There are 6 hidden switches. A switch that is on adds its own fixed numbers to the row, and there is some noise. The rows also spread widely along 8 directions, which tell nothing about the answers.
In the rows, zero is written as 128.
Some rows, each with its switches (1 for on, 0 for off) after it:
[146 160  79 157 118 138 119 120 114 116 117 132 148 100 126 123 102 120
 134  96 107  73 135 189 134] => 1 0 0 0 0 0
[132 146 106 156 118 101 151 131 114 146 148 128 131 128 105  98 136 123
 146  80 132  77 129 171 116] => 1 0 0 1 0 1
[193 168 113 100  99  97 147 153 112 120 133 125 135 126 145  79 151 111
 165 147 157 125  93 150 150] => 0 0 0 1 0 1
[173 138 122 133 107  82 173 159 114 123 148 116 140 156 129 104 152 128
 147 131 154 143 100 144 125] => 1 0 1 0 0 1
[166 162 122 135 107  96 181 155 112 110 134 113 139 139 109 139 147 117
 109 150 143 189  93 136 109] => 1 0 0 1 0 1
[134 164  86 134 102 127 118 133  99 149 122 102 154 119 102  79 150 167
 127 119 144  88 124 153 102] => 1 0 0 0 0 1
[166 205 120 133 126 106 153 128 131 117 127 118 141 122 117  99 113  84
 139  75 107 129 119 185 128] => 1 1 0 1 1 1
[157 161 183 114 152  85 176 146 145 165 181 140 101 168 110 100 112  92
 168  98 151  65 116 187 123] => 0 0 1 1 1 0
[159 164 100 155 112  95 177 131 118 100 143 137 139 116 123 124 130 103
 148 105 129 123 115 178 121] => 1 0 0 1 1 1
[130 143 135 153 130 127 167 125 119 126 147 120 153 123  97 137 131 143
 106 146 135 128 125 156  83] => 0 0 1 0 1 0
[169 168 111 134 125 116 141 136 121 109 131 126 142 125 120  88 125 113
 133 122 128 128 121 168 113] => 1 0 0 1 1 0
[177 182 144 135 105 110 177 127 130 128 157 136 125 144 125 140 136 122
 143 143 179 116  96 160 133] => 0 1 0 0 1 0
[133 146 133 125  92 100 165 142 134 177 136  89 147 142 110 130 165 120
 134  94 124 158 127 135 134] => 0 0 1 0 0 0
[150 147 137 122 134 105 154 146 120 130 141 116 141 125 112 107 129 110
 132 119 114 139 114 153 116] => 0 0 1 1 0 1
[156 154 168 126 174  73 171 125 147 127 191 142 127 128 105  59 124  81
 170 102 155  92 137 198  99] => 0 1 0 1 1 1
[147 169  89 149  77 138 118 144  83 150 112 117 140 139 121  83 147 174
 134  90 126  81 100 134 124] => 1 0 1 1 1 1
[104  97 111 175 137  95 152 124 114 133 164 123 157 123  84  74 166 138
 124  93 130 126 154 153  73] => 1 0 0 1 0 1
[153 130 120 135 120 121 128 134 113 127 140 130 137 123 121  99 139 118
 129 123 131 124 122 143 129] => 0 0 0 1 0 0
[170 176 120 125 135  94 153 142 126 121 141 128 135 130 124  79 117  93
 151  93 125 112 120 184 125] => 1 0 0 1 1 1
[131 181 133 144 120 139 138 135 117 154 128 111 127 146  77 138 115 139
  87 107 132 120 113 143  94] => 1 1 0 1 0 0

New rows, each followed by its switches (1 for on, 0 for off):
[161 162 108 127 141 117 141 128 116 112 137 140 135  97 124 106 109 100
 148 120 121  84 117 187 130] => 0 0 0 1 0 1
[155 153 150 136 183  79 166 130 147 109 170 128 141 132 102  94 101  76
 139 102 130 124 140 199  97] => 1 1 0 0 0 1
[169 146 159  99 133 121 101 158 114 169 137 118 117 169 116  73 139 128
 112 119 135 139 112 111 132] => 0 0 0 1 0 0
[144  99 117 167 123 133 104 123 100 137 139 149 121 139 126 121 126 127
 112  72 100 110 127 120 145] => 0 0 0 1 0 0
[169 150 144 137 135 118 143 131 126 128 135 125 137 141 121 144 118  98
  97 108 104 185 124 138 137] => 0 0 0 0 1 0
[164 142 167 124 167  74 177 146 137 132 176 143 110 146 112 123 111  74
 145 112 139 120 116 177 126] => 0 0 0 1 0 1
[156 193 122 110 142 130 141 138 113 118 131 117 149 100 107  81 109 124
 137 148 122  83 109 189  94] => 0 0 1 1 1 1
[145 170 109 157 113 124 164 130 117 124 135 130 137 132 115 150 103 129
 135 104 129  78 115 188 118] => 1 0 1 0 1 0
[179 146 113 164 129 131 132 142  87  95 133 160 117 152 128 128 106 145
 107 124 131 115  86 136 120] => 1 0 0 1 1 1
[139 139 113 147 128 121 136 145 103 130 132 122 136 135 104 105 122 134
 117  98 106 111 113 150 109] => 1 0 1 1 0 1
[163 178 125 141  95 122 135 122 124 145 126 127 125 135 129 117 132 100
 137  61 114 125 117 143 158] => 0 1 0 1 1 0
[169 162 137 112 115 118 120 150 104 167 127 122 115 151 122 105 132 126
 125  98 130 111  99 127 151] => 0 0 0 1 0 1
[125 187 116 160 166 134 134 110 116 109 138 130 149  98  81  99  87 116
 109  93 104  79 137 203  73] => 1 1 0 1 1 1
[156 184  94 118 110 119 126 131 131 124 106  87 178 102 116  66 142 111
 129 116 108 170 146 167 112] => 1 0 0 0 1 0
[162 158  96 154  87 117 149 144  98 127 127 131 125 138 123 138 137 133
 125 109 136 118  93 141 135] => 1 0 0 1 0 1
[156 130 150 135 145 121 122 135 112 137 153 135 128 150 110  84 139 134
 109 131 135 134 124 131 103] => 0 0 0 1 1 0
[173 176 118 129 136 141 103 140 113 144 114 133 120 143 127 133  78 114
 111  84 102  81 114 167 154] => 1 0 0 0 0 0
[149 140 147 140 184 113 154 131 121 100 155 145 132 116  98 148  86  92
  98 133 104 131 118 176  98] => 0 0 0 1 0 1
[165 145 117 150 150 130 123 143  97 100 137 147 127 137 114 111  98 132
 104 128 121 100 104 152 108] => 1 0 0 1 0 1
[133 135 131 176 128  94 168 108 125 127 174 146 129 122 105 112 140 110
 149  72 138  99 132 171 113] => 0 1 0 1 1 1
[150 182 121 138 145 125 109 124 115 143 128 115 148 131 102  68 115 131
 118  81 115 108 131 166 105] => 1 1 0 0 1 1
[156 153  95 172 122  99 156 117 120 102 128 142 135 114 134 134 112  79
 135  48  79 139 126 178 149] => 1 0 0 1 1 1
[168 156  87 129 110 147 105 135  84 109 126 139 139  98 132  72 134 166
 146 163 156  50  97 157 119] => 0 0 0 1 0 1
[153 158 116 152 136  98 164 127 121 114 146 131 142 128 111 120 119 113
 127 106 128 120 125 177 108] => 1 0 0 0 1 1
[155 181  99 145 118 124 142 131 105 116 127 131 137 116 112  96 122 134
 134 112 130  86 110 176 108] => 1 0 0 1 1 1
[165 133 126 166 138 116 143 126 104 105 140 153 126 130 128 149 115 103
 105  85  90 158 109 136 141] => 0 0 0 1 1 1
[169 165 129 145 121 119 138 141 114 125 131 137 120 155 121 129 109 112
 115  93 113 135 105 144 134] => 1 0 0 1 1 0
